The rows come from 6 hidden closed curves, with some noise, and rows from the same curve form a group. Each curve winds through 4 dimensions. The rows are also pushed far along 2 directions, which tell nothing about the answers.
In the rows, 128 means zero.
Known rows, each followed by its group:
[136  94 142 102 109 122 130 150  96 126 142 112 126 107 106] | j_668
[134 179 119 153 146 126 103  89 126 126 128 153 118 138 126] | j_583
[ 91 143 142 163 157 145 124 127 169 122 113  98 151 149 164] | j_693
[146 125 137 130 117 120 119 115 120 123 140 141 127 130 123] | j_668
[136  78 141  86 113 131 157 165 117 133 130  94 125 105 113] | j_815
[102 121 104 118 124 135 129 145 122 129 123 128 140 139 129] | j_897
[137 137 130 131 152 120 119 114 134 116 126 123 111 112 121] | j_583
[ 76 125 133 149 148 141 123 146 158 119 115  99 152 153 167] | j_897
[106 131 112 132 129 138 141 150 129 141 114 130 137 133 137] | j_897
[107 107 116 103 102 128 135 158 113 143 126 130 133 138 133] | j_668
[117 170 126 147 141 128 108 103 132 136 125 139 120 145 139] | j_551
[176 167 137 149 132 110  98  68 116 115 148 163 109 123 103] | j_583
[120 124 133 138 108 124 135 143 122 143 122 142 135 134 141] | j_693
[143 175 111 153 151 134 125  94 145 132 120 152 122 134 128] | j_551
[132 104 118  76 108 118 120 151  73 133 143 121 107 105  89] | j_668
[121 165 136 170 147 136 130 115 153 135 111 131 136 138 153] | j_551
[154 139 120 132 116 129 127 102 130 130 138 158 128 138 121] | j_583
[141 131 143 146 125 129 136 126 133 132 124 134 132 124 134] | j_551
[111 137 106 125 145 144 128 113 161 122 121 126 134 150 142] | j_668
[177 203 126 169 149 113  96  49 137 125 137 182 101 135 122] | j_583
[139 180 112 141 160 141 121  93 144 130 120 134 115 133 123] | j_897
[187 159 119 120 152 126 111  53 147 104 148 149 100 122  98] | j_815
[131  95 140 126 126 128 157 152 151 128 119 112 135 119 139] | j_693
[175 123 133 120  98 114 119  99 102 124 155 164 119 121 100] | j_897
[150 131 119 125 145 133 129 106 142 111 134 129 123 120 117] | j_551
[148 148 127 137 122 116  99  92 111 115 147 157 119 134 111] | j_815
[127  95 130 118 106 133 159 156 138 139 124 127 141 128 136] | j_583
[100  83 132  89 103 120 136 194  77 142 129  99 128 103 111] | j_583
[197  73 152  75  60 101 143 136  77 144 162 152 102  97  84] | j_693
[101 157 149 160 150 136 129 128 163 137 105 104 132 141 165] | j_897
[116  90 126 108 104 132 142 167 101 129 133 119 143 122 118] | j_897
[105 165 109 148 146 137 112 110 139 127 119 141 133 150 139] | j_815
[ 79 103 148 130 103 133 150 203 107 160 106  99 150 130 153] | j_551
[136 110  96  94 129 130 135 128 124 121 134 133 121 124 106] | j_693
[107  90 156 126 111 120 143 188  99 139 119  96 138 103 131] | j_668
[106 122 129 138 119 132 124 135 132 126 128 127 143 145 144] | j_668
[ 62 165 109 155 173 158 126 148 154 131  97  98 153 151 160] | j_551
[190 148 118 101  82 103  90  73  75 130 171 191 100 128  77] | j_693
[110  94 133 122 107 132 136 159 117 125 132 116 149 127 130] | j_693
[141 167  99 125 141 131 100  79 121 117 140 156 118 141 110] | j_815
[151 107 151 121 118 122 150 137 133 135 126 118 120 111 126] | j_815
[149 148  98 124 152 141 124  82 156 108 136 146 121 140 119] | j_583
[114  93 146 138 112 129 160 170 141 139 114 113 145 121 150] | j_693
[126 127 125 147 126 130 125 121 139 118 130 141 143 139 138] | j_897
[150 137 124 117 151 131 120  99 137 110 138 120 118 121 111] | j_668
[159 148 149 156 133 118 120  90 144 122 134 143 119 128 134] | j_551
[132 140 114 117 114 123 117 123 106 138 135 147 118 131 115] | j_815
[117 108 149 129 122 117 135 156 127 132 120 110 128 118 138] | j_815

New rows. What belongs after each?
[101 120 111 135 133 138 130 142 134 120 125 128 150 141 139] | j_897
[116 128 121 109 124 133 131 141 114 140 125 120 123 130 123] | j_897
[115 127 117 112 126 138 137 151 114 145 120 118 125 125 122] | j_897
[ 97 144 110 146 146 151 134 127 155 124 116 124 153 151 149] | j_583
[182 156 108 129 140 127 129  58 163 115 139 172 107 134 118] | j_583
[132 164 122 128 149 134 121 104 138 134 122 128 115 133 125] | j_897
[114 132 119 133 119 138 137 138 129 138 122 135 144 143 139] | j_583
[132 136 127 118 145 125 131 130 126 133 121 114 109 111 119] | j_668
[128 129 143 131 136 124 120 118 142 120 129 118 123 133 137] | j_551
[111 153 128 158 140 138 141 137 144 145 106 127 138 134 152] | j_551
[ 87 108 132 146 135 144 167 175 167 143  97 104 158 138 170] | j_583
[151 130 121 113 135 135 128 107 130 116 143 125 121 124 106] | j_815
[102 133 129 147 154 152 162 151 172 142  96 101 147 136 162] | j_815
[134 124 134  98 118 129 131 140 104 145 130 112 115 117 108] | j_897
[113 120 152 153 124 127 126 134 145 122 126 117 145 139 154] | j_897
[118 155 143 156 126 125 119 123 127 138 122 134 132 140 143] | j_551
[120 169 137 157 135 129 107 105 130 133 124 136 131 146 141] | j_551
[115  67 153  87  88 112 138 205  55 145 135  93 125  86 100] | j_668
[113 142 101 134 146 140 117 113 137 112 129 135 137 143 129] | j_897
[181 108 115  89 113 120 127  99 114 113 155 147 109 113  89] | j_583
[142  98 147 102  95 112 133 146 103 144 136 128 114 116 117] | j_551
[129 109 121 104  96 126 131 132 115 139 138 144 129 142 124] | j_668
[ 83 122 100 144 159 148 154 159 169 126  98 112 149 136 158] | j_693
[113 147 133 161 158 143 140 117 187 124 107 117 141 146 166] | j_668
[110 124 111 138 131 136 127 134 134 119 126 132 146 140 135] | j_897
[201 121 140  92  85  95 116  88  88 137 163 171  86 112  87] | j_551
[ 96  86 148 109 112 127 137 175 121 131 125  89 140 124 140] | j_551
[121 112  95 112 133 133 139 140 130 123 125 136 131 126 122] | j_693
[166 156 144 119 133 122 108  79 125 124 145 133 106 126 108] | j_897
[149 116 145 135 125 122 140 124 144 125 130 128 123 117 131] | j_551
[ 85 142 125 155 186 154 134 135 177 108 104  81 147 135 158] | j_668
[118 107 140 107  99 119 133 159 101 149 129 120 125 125 128] | j_551
[169 143 151 146 125 107 116  98 121 123 138 150 110 111 114] | j_583
[101 128 106 112 131 146 136 148 124 136 119 117 137 136 128] | j_815
[ 62 111 109 143 136 148 145 178 146 127 103 111 165 147 162] | j_897
[145 137 132 157 125 121 137 110 148 129 122 155 130 133 143] | j_693
[169 178 119 125 152 133 108  65 130 120 141 144 104 125 101] | j_897
[143 132 109 131 122 121 135 118 132 132 127 161 122 128 126] | j_693
[178  76 121  55  82 112 139 136  77 131 159 139 101  96  70] | j_551
[149 121 149 133 132 124 139 122 145 124 128 119 122 116 130] | j_815
[106 128  91 132 153 140 140 135 152 119 114 130 138 133 136] | j_693
[ 99 137 159 155 147 140 130 141 158 131 112  87 141 134 160] | j_897
[ 93 142 107 148 169 154 129 124 167 108 114 107 149 147 150] | j_583
[160 152 121 129 127 135 131  94 135 130 136 150 123 133 116] | j_815
[127 124 121 131 155 139 143 123 162 114 121 112 130 123 133] | j_551
[132 132 117 110 142 131 115 109 130 118 136 123 117 128 117] | j_551
[ 96  83 130  93 120 134 150 189 118 139 118  86 134 114 131] | j_815
[132 129 144 123 110 118 123 126 119 143 132 130 120 131 132] | j_897
[100 171 102 167 168 144 113 100 164 112 116 139 144 157 151] | j_693
[146 121 119 104 103 127 138 140  92 143 135 141 124 116 101] | j_551
[191 132 153 115  98 107 118  85 113 133 154 157 102 122 107] | j_693
[ 95 122 153 152 122 127 139 160 142 146 107 110 143 140 168] | j_897
[113  88 154 121 110 119 135 172 113 131 126 103 134 113 133] | j_815
[150 124 153 111 109 120 126 116 123 136 140 123 115 126 123] | j_693
[151 119 124 118  98 128 136 121 115 135 141 154 131 133 116] | j_583
[167 127 139 133 123 120 135 107 135 123 137 141 117 116 118] | j_551
